The rows are grouped in 3 different ways at once. Each group adds its own fixed numbers to the row, and there is some noise. The rows also spread widely along 11 directions, which tell nothing about the answers.
Known rows, each followed by its group in each grouping:
[  7  23  -9   1 -26 -10  -6  -6  23  17  -5   2  18  44  -3 -19   5 -18
  26  38 -31 -12 -10   6  22 -13 -34   2 -15 -12  15   5  14  32 -22 -12
  22  17  12   4  -3] -> sebuk j634 padi
[  4  11 -10 -13 -17 -15  10  -8 -19  -6  38  28  -8   8   4 -13  10  10
   7  12 -22   3  35 -15 -35  -1 -22  -3  -3   2  -4  -6  -7  20 -17  14
  16   7 -10   7  -4] -> tuk j965 luz
[ 12  -2  26  37 -18 -20  -4   3   6  10 -23 -28  -7  27 -16  -9  -5 -26
  23  24 -22 -10   2   8  22 -18 -11   8 -14  -3   1   8  21 -13   6 -12
  -7   1  -2   5  13] -> demaz j965 luz
[ 12 -32  31   7   2   7  19   4   1  -2   6   4 -19  -8 -25   2  20   8
   2  -5  11  -3 -20  47  16  -3  -7  16 -27 -14  30   6  -4 -13  27 -21
 -17  15  -6  -6 -38] -> tuk j374 nen
[-14  15   8 -19 -20 -14 -20  -9   2   2  -4 -24   7  26 -27 -17   3 -13
  19  35 -11 -11 -29  -3  -8  -4 -20 -27  10 -15 -19   5   4  14 -28  -6
  -4   7 -13   2  12] -> Vos j274 nen
[  5  -3   1   4  15  -8  -3  -9 -10 -21  10   4  -2 -28  -7  -2  19 -12
   1   0  -8  21  18  19 -18   6 -24   0   7  -8   9  18 -12   9  14  -5
  -6  10  -6 -18  -7] -> Vos j374 devu
[  9 -11  19  -9 -29  12   5  -4   0   8   6  29  -3  27 -13  -5   8  23
  10  16  11  -9  10  15  30  -6  -2  20 -33  -2   7 -10   7  14 -10 -21
  12  23  14  22 -27] -> sebuk j224 padi
[ 18  -4  16  31  -9 -14   2  -6  -2  14  -9  -4  13  13  10   9  21 -11
  13   8 -16   9 -24  35  13  -8 -22 -16  17  12  -5  -4   4  11 -11 -11
   1   1  13  16  17] -> demaz j224 devu
[ 30 -36  37  30  -7  -1   6  10  10  23  -6  -7  -7  46 -11   5  -4   1
  24   8   8  -7   2  11  19  -9  22   7 -14  -9  19  -7  21 -23  18  11
  -1   2   1  12 -10] -> Vos j634 luz
[-29   4   1 -27 -14   7 -27 -19 -29 -28   4  -4   7 -34 -24  -8  13   0
  -2  10   4  17  28   7 -28   4   2  -6   0   0 -36  20   8  -1 -14 -16
 -16 -13 -21 -16  14] -> tuk j274 padi
[  5 -18  18  15  -7  42 -14  -5  -2   0 -23 -14  28  -6  -7  12   6  -5
   1   0   3   8 -16  40  38 -18  19   7 -20   3 -12  13  14  -2   1 -29
  -5 -15  -2  -2   9] -> tuk j2 luz
[  2  16  -9  15  20  24  -4   0   0 -23  -1   8  28 -36  24   5  13  -5
 -12 -10 -17  11   6  30   9  -3 -31  18 -21   5   7   9 -13  13  -3 -31
  16   3  15  -6 -13] -> sebuk j2 padi
[-15  -6  15  15  -4 -30  -2  11 -13  -1  10 -27   2   6  -4  -5  -2   2
  11  -2   1 -15   3 -12 -43  -1  -5  -8  15   2 -17 -14  14 -42  -5  16
 -25 -27 -24   8  24] -> tuk j965 padi
[ -7  27   7   3  16 -18 -12   6 -19 -33  21 -12 -28 -19 -12 -28  -6   0
  -9   5  -8  -5  52 -35 -31   7 -28  31  -5  -6 -14  -6  -3 -17   8   0
 -15   1 -10  -8 -16] -> Vos j2 devu
[ 11 -12  21   3  16  41   6   2   5   8   7 -16   8  28  -8   5  18   2
  17   0  21 -11 -50  28  15  -4   9 -16  -5 -15 -12 -18  12  -7 -13  -5
 -13 -27  -6  11  -6] -> Vos j634 devu
[-17  14  -4 -35 -21 -39 -18   7   6   8  -7 -18  30  31  -4   4 -24   1
  17  28 -29 -19 -18 -25 -45  -8 -20 -24  23  -9   4  18  -3  18 -22  16
  13  33  -9   7  11] -> tuk j274 luz
[  8 -22   5 -11 -19   4  24   2  -1  17  25  34  -9  25 -14 -11  16  15
  21   6  16 -13  -6  -4 -15  -4   0   0 -13 -15  31  -6  10  -1   3  -2
 -13   9 -12  13 -25] -> demaz j224 padi
[-11  47  26   1   3 -22 -25  -5 -15 -26  -2 -29  -5   0   6  -5   6   1
  -3  22 -13 -13  -2   4   0  17 -42   4   0  15 -61 -30  -7   1 -45  -7
   9 -10  10  21   7] -> sebuk j374 nen
[ 15 -18  18 -16   8  23   4  -9  -6  -7   0   6  12  -1  -2  30  11  10
  11   5   5  13 -17  44  15  -2   8 -18 -16  -5  -3   3 -13  17  -8 -12
  15  19   7   7  -9] -> Vos j965 luz
[  7  17  21 -22  42  20  -4   1   1  -3 -20 -50   0  18   2  27 -21 -34
  15  24 -22   8 -26  30  31  -9 -11  15 -33 -34   9  20   3  21  -4 -10
  -3  19  13 -13 -23] -> tuk j224 luz
[ 16 -27  17  -4   9  54   0  -4 -13  -4   6  14   1  -3  -2  14   8  13
   4 -10  25   6  10  19  10  -2  34  15 -35 -10   1   5  11  -4  -1 -11
  -1  -4  -3   7 -30] -> demaz j274 luz
[  0  25  14  15  18  28  -8   8   0 -32  -1 -12   5 -25   3  -6   3   5
 -16  -4   0  -8  -3  12  18  -2 -25  26 -16  11 -26 -16 -11  -9 -10 -30
   1 -11   7   9 -18] -> Vos j2 devu
[ 16  36  -1  22  29 -14  15   4   5   2  13 -26  -7  29  18 -15   5 -40
  22  23 -46  -5 -13   6   9  -6 -47   0 -15 -20   5  -6   4  22 -18   6
   9  -7   8  -6   0] -> sebuk j965 luz
[  2  23  17 -42  10   8  -1 -13 -16 -10  12 -12 -24  28 -23   3   7  -8
  26  39  -1  -5 -14   3   4   8 -12  -9 -23 -25 -11  -4   4  25 -24  -3
  -5  13  -6   3 -21] -> demaz j374 luz
[  1   4  15 -26  32   6  15   2 -30 -19  32   1 -26  -7   1  10  16  16
   6   0  14  -6   9  -4 -42  15  -7  -3 -11 -16  -9 -17  -9  -8 -10  10
 -13   4 -10  10 -30] -> demaz j965 devu
[ -7 -11  32 -14   7 -11   3   2 -15   1  12 -22 -29  25 -31  -8   9   0
  24  21  19 -13   5   0 -15   7   7   5 -18 -27  -3  -7  22 -27   6   2
 -31  -4 -10  -5 -16] -> sebuk j634 padi
[  2 -32  -6  20   1  -2 -13   1   0   9 -20  -6  51 -12  18  28   7  -9
  15 -12  -4  17  -9  14 -41  -7  14 -26  25   2  15  30   6  -7   9  12
  -2  -7 -14 -10  29] -> demaz j374 luz
[ 12 -25  -6   9 -24   5  19   0  -1  24  29  29   0  33 -15 -23  17   6
  19   3   5  -4   3   0  -3 -12   4   3 -12 -18  35   0  19   4   9   1
 -11  -2 -16   1 -12] -> tuk j2 padi
[  3  12 -22   5   3   8  -9   6  11 -14  11  17  26  -9  18 -17  -2   7
  -3  -5 -14  -8  26 -23 -26  -4 -25  28  -9  -7  18   8   0  10  -6   3
  19   7  -1  -1 -20] -> sebuk j374 devu

New rows. What belongs after each?
[  3  29  -4  12  22 -12  11   8  -5 -15  21  -7 -21  -6   1 -20   1 -25
   0   9 -33   1  24  -1  -2  -1 -45  32 -24 -16  21   2  -1   6   6 -10
  -7   8   1 -17 -24] -> tuk j2 padi
[  3 -31   4   1   6  19   3  -1 -31 -12  25  30  11 -29  15  18  16  32
 -11 -29  20  17  39   6 -43   5  27   4   1  10  -2   1  -4 -12  11  11
  -1  -9 -13   2  -6] -> tuk j2 luz
[  6  -2   8  11  20  -2   2  28  27   6  -6 -22  32  19  21  16 -18   2
  13  -5 -10 -24 -35  -1 -24  -7 -13  -8   9  -2  14  -5  -5 -16  -3  16
   7   1   0  10  -5] -> Vos j634 luz
[  3   1  25  24 -21 -24 -15  -8 -13  -3  -6  -6   3   2   0  -7  23  -4
   1  12 -12   4   0  30   8   2 -22 -11   6  14 -31  -8   1   6 -18 -15
   8   2   8  12  16] -> sebuk j274 nen
[  8 -24  29  10  -1 -10  -2 -17 -27  -4  -7 -14 -16 -13 -24   9  27 -13
  16  15   3  24  10  39  -1  -1   5 -16   1  -6  -7  14   9  -4  12 -15
 -22   7  -3  -8  11] -> demaz j965 devu
[  5  -8   8  31  -4  -2  10  11   6   5  -2 -10   7   3  -6  -7  17 -18
  16   4 -13  -9 -30  16  -3 -16 -16  -8   4  -3  16   9   7  -9  12 -15
 -19 -15 -13  -4   8] -> demaz j2 luz
[-13  13   1  28   0 -31 -20  17   8 -11 -15 -26  28 -15   9  -2 -13 -10
  -1  -3 -18  -6   6  -7 -28  -6 -29  -1  23  15  -4   3  -5 -25   1  -3
  -5  -3  -6   4  24] -> Vos j2 padi
[ -7 -23  12  -6 -15   1   6 -22 -24  -8  11   9 -11 -24 -36  -1  39 -11
  14  14   3  30  -5  43  -4  -8   0 -31  10  -4  -9  24  -4  13  13 -19
 -26  -7 -17 -26  18] -> Vos j224 luz
[ 20   6  16   9  27  -9  16   2 -13   5  20  -2  12  20  30  27  21  -4
  14   0 -12   7 -36  34  -5  12 -20 -40  23   5 -10 -25 -19  21 -21  12
  11   0  12  21  11] -> Vos j2 luz
[-23   6  11   8  -6 -38 -13   3  -6 -10   0 -36   0   2 -25 -16   5 -23
  24  19 -11  -8 -16 -11 -37  -2 -20 -22  28  -7 -18  12   5 -19   3   7
 -31 -20 -30 -14  30] -> Vos j374 luz
[ -3   2   7  15  -7   8 -28  -6   1   3 -33 -26  28   5  -6   7  -5 -19
  12  14  -6   7   4  11  12 -11   4   2 -11  -1  -5  18  21  -6  -5 -19
  -6  -1   2   1  15] -> demaz j2 padi
[ -3  -9  15 -29  10 -22  10   5 -17 -10  30  11 -15  10  -9  10  11  22
  16   6  20  -6   0  -1 -42  23  -9 -18   9  -9   2 -19 -13 -10  -6  17
 -10  16 -12  12 -16] -> Vos j374 padi
[ 12  15  11  23  22   6  23  10  -5   2  36  -7 -41  32  -9 -42  12 -27
  17   9  -7 -14  11 -10  13   5 -22  32 -36 -33  13 -15  23 -10   1   2
 -23 -23  -8  -9 -31] -> sebuk j274 padi
[  0 -14  10  10   4  -8  -2   4   0 -13   4  -2  -9 -15 -19  -6   4 -10
   7   6 -10   8  28   3 -19  -7  -7  10  -7 -10  16  24   3 -13  29  -3
  -8   8  -9 -25 -11] -> Vos j634 luz
[-20   4   1 -16 -22  -2 -20  -4  -1 -22 -16  -5  30 -33 -19  -1   8   8
  -8   9 -11   0 -18  28  -7 -17 -25  -7  10  10  -6  24 -12  10   0 -40
  -2  19  -7  -5   8] -> tuk j2 devu
[  1  16   0 -18  18 -22   2   7  -8 -11  20  -2  -7   3   3  -2  -5   0
   7  10 -11  -1  11 -16 -36   5 -33   1   8 -14  10   0 -13  11  -2  14
   0  21  -1  -2 -21] -> Vos j224 devu
[ -8 -17  -8   0 -28  18  -7 -20  -4 -11   5  21  24 -22 -24 -10  33  -2
   9   4   3  17 -10  27  -8  -8   0 -26  11   4 -13  21  -2  15  -2 -18
  -8 -17 -22 -14  23] -> Vos j374 luz
[  3   3  -6   5 -11 -13  14  25  31   7  13   3   9  32  -2 -20 -21   9
  17   8 -18 -40 -15 -33 -22 -17 -25   9  -9 -10  32  -6  -5 -10  -1  10
   8  13 -15  17 -16] -> Vos j965 luz
[ 17 -13   5  13  15  -3  28  11  -1 -14  26  36  -1 -29  20  13  17  16
  -6 -18  -9   7   6  26 -15   0 -28   8  -2  12  27  -2 -32   6  19  -6
  12  22  10   4 -30] -> Vos j224 luz
[ 12  22   5   0  28  15  18  18  13  10  18 -21  -5  54  10  -9  -6 -18
  31  13 -10 -34 -40 -21  -4   1 -19   3 -20 -31  16 -20  14   2 -23  19
  -6 -17  -9  13 -25] -> demaz j374 luz
[ -2 -22  14 -28   1  32  -1  -4  -5  17  -2 -14  14  32 -13  16  -2   4
  23  12  17  -4 -34  13   1 -12  29 -13 -15 -25   1   8  16   7 -12   2
 -14  -8 -12   4  -4] -> tuk j224 luz
[ 12  14  17 -33 -17   6   9  -7  -4   2  20  11 -33  42 -31 -21   4  -1
  24  38  -6 -16   0 -10  17  -3 -12   9 -33 -26  11  -2   9  29 -17 -10
   4  29  -3  10 -38] -> demaz j274 luz
[-12 -12   2   5  -2  33   1  14  11 -21   0   3   9 -29 -15 -16  -1   5
 -11 -17   8 -14  -2  14  -1 -14  -7  34 -28  -6  12  15   4 -25  14 -30
 -17  -9 -17 -11 -27] -> tuk j274 padi
[ 32 -19   2  40   6  18   7  -4  -2  24   4   4   6  28  14  -5  19 -33
  23   1 -16  17   0  18  17 -10   9  -4 -11 -16  21  12  25  13   0   6
   2 -15  -1  -4   3] -> demaz j274 luz
[  5  -2  -7 -21  40   5  23   6  -8 -22  29  18  -4 -32   9  12  30   4
   4 -11  -2   4 -21  19 -47  11 -34  -8   3 -19  34   9 -27  12  10  -5
  -9  17  -8 -12 -38] -> demaz j374 devu
[-10  -8  36   9 -12  10 -13   4  -2 -19 -26 -26  -2 -12 -26   1  -3   6
   4  11  14 -12  -2  28  27  -9  -1  22 -31   2 -20   1   9 -31   3 -41
 -16   0  -2   8  -5] -> sebuk j965 padi
[ -7  18  20  -2   9   3 -24  -7 -26 -16   3 -22  -6  10  -2  -3   1   1
   8  13  13   1  34 -12  -8  19   2  17 -16  -2 -46 -20  18 -15 -27   8
  -7 -23   0  10   3] -> sebuk j374 padi
[ 14  10  16   4  14 -17  13  16  16  13   6 -30 -13  52  -8  -5 -19 -18
  33  25 -20 -24 -22 -11   4  -8 -21   0 -15 -29  21  -7   6  -1  -1  15
  -3  13  -4   7 -15] -> Vos j965 luz
[-15  21  25 -24 -22   7 -16  -6 -10 -13  -6 -20  -6  15 -30 -12   7  -1
  16  32   1 -19 -27   2   6  -5  -7 -12  -6  -2 -42  -3   9   3 -31 -23
 -12  -8 -13  13   7] -> demaz j274 luz
[-16  29 -29 -18   4  21  -9  -2  -3 -17  25  10  -5  -5  -5 -38  -4  -6
   4  11 -12  -6  45 -43 -26  -6 -20  39 -37 -26   8  11  13   5  -8  -2
  -5 -10 -14 -19 -25] -> sebuk j224 padi
[ -8  21  -1 -38  12  52  -7  -5 -11 -14  19   1  13  15   3  -5   8  12
   7  10  11 -13 -19  -4  -3   4   2  -4 -26 -18 -32 -12   3  21 -44  -7
  10 -19  -8  10 -18] -> sebuk j274 luz
[ 13  -3 -10  -3  21  33   9  14   7  -4  19  20  34  -2  32  19   2  19
  -2 -19   1  -6 -17   7 -18  -1  -7  -6  -1   4  12 -11 -20  11 -11   5
  22   4   4  17 -18] -> Vos j2 luz
[  7 -28  15  10  11 -19  22   8   4  -2   7  -8  -3  -9 -17   5  18  -5
  14  -3  -5  -1 -25  31 -14  -8 -18 -15  10 -15  33  13 -11 -11  31  -8
 -19  19 -10 -10  -7] -> Vos j965 devu
[ 18 -33  42   5 -17  -7   2   1 -11  -3   1  23  -9  -3  -4  23  20  36
  -1  -5  20  -2  11  30  -8   6   8   1 -10  18  -1 -14  -6 -19   6  -8
  12  27  14  25 -23] -> demaz j634 nen
[  4 -22  37   7   3 -20   0  -5 -23 -14  -2  -8 -19 -20 -23  16  19  -3
   5   8   4  21   7  43   4   0  -1 -13   8   5  -4  11 -13  -7  26 -18
 -15  19   0  -8   4] -> Vos j2 luz
[-13  32  -2 -31  17  -1   0  -5 -17 -19  25 -18 -18   1 -10 -14   0  -7
   5  22 -16  -9   4 -13 -29   3 -32   3 -20 -24 -17  -6  -4   8 -24   3
  -5   0 -13  -7 -15] -> tuk j965 nen
[  9   1   4  18  12   9 -10   3   2   1 -16  -4  36  -2  35  24   1  -3
   3  -5 -10  10  -2  30  10  -1 -12   5  -6   8  -4   0  -3   7 -15  -7
  20   3  21  11   4] -> sebuk j224 padi
[ 22   1   8   8   6  -8   1   0   3  23  -1 -15   2  49   0  -3   5 -21
  31  21 -12  -4 -14  -3   2  -1 -11  -7  -3 -25  19  -1  20  14 -11  14
  -1   8   2   8  -8] -> demaz j374 devu
[ 17  27   7  14  -5   1  -3   2   9  -9  -6   0  12  12  20   0  -6  -4
   5  15 -32 -11   5   3  17  -7 -31  11 -21  15 -12 -10  -3  15 -29 -13
  33  12  14  24  -3] -> demaz j965 luz
[-15  -2  13  -8  -4 -19   1  16 -13   0  23 -12 -18  22 -18 -22  -5  13
  17  11  11 -29  12 -40 -44  -3   2  11  -2 -15   5  -7  12 -29  12  14
 -28  -7 -25   0 -10] -> sebuk j2 luz
[ 16  -6  -1  10  -1  25 -19   5  10   4 -18   2  36  11  18   8 -11   5
   2  -4  -4  -5  10  -6   2 -10   6  16 -13  -3  12   9  13   6 -14  -5
  22  13   8  17 -12] -> demaz j274 devu
[ -9  15   6  16  -6  10 -24   1  -4   0 -14 -37  12  15 -13 -17  -2 -15
  15  14   1 -12  -6 -19  -5 -14  -1   2   0  -6 -22   0  28 -14 -16  -8
 -21 -26 -17   4  18] -> demaz j2 devu
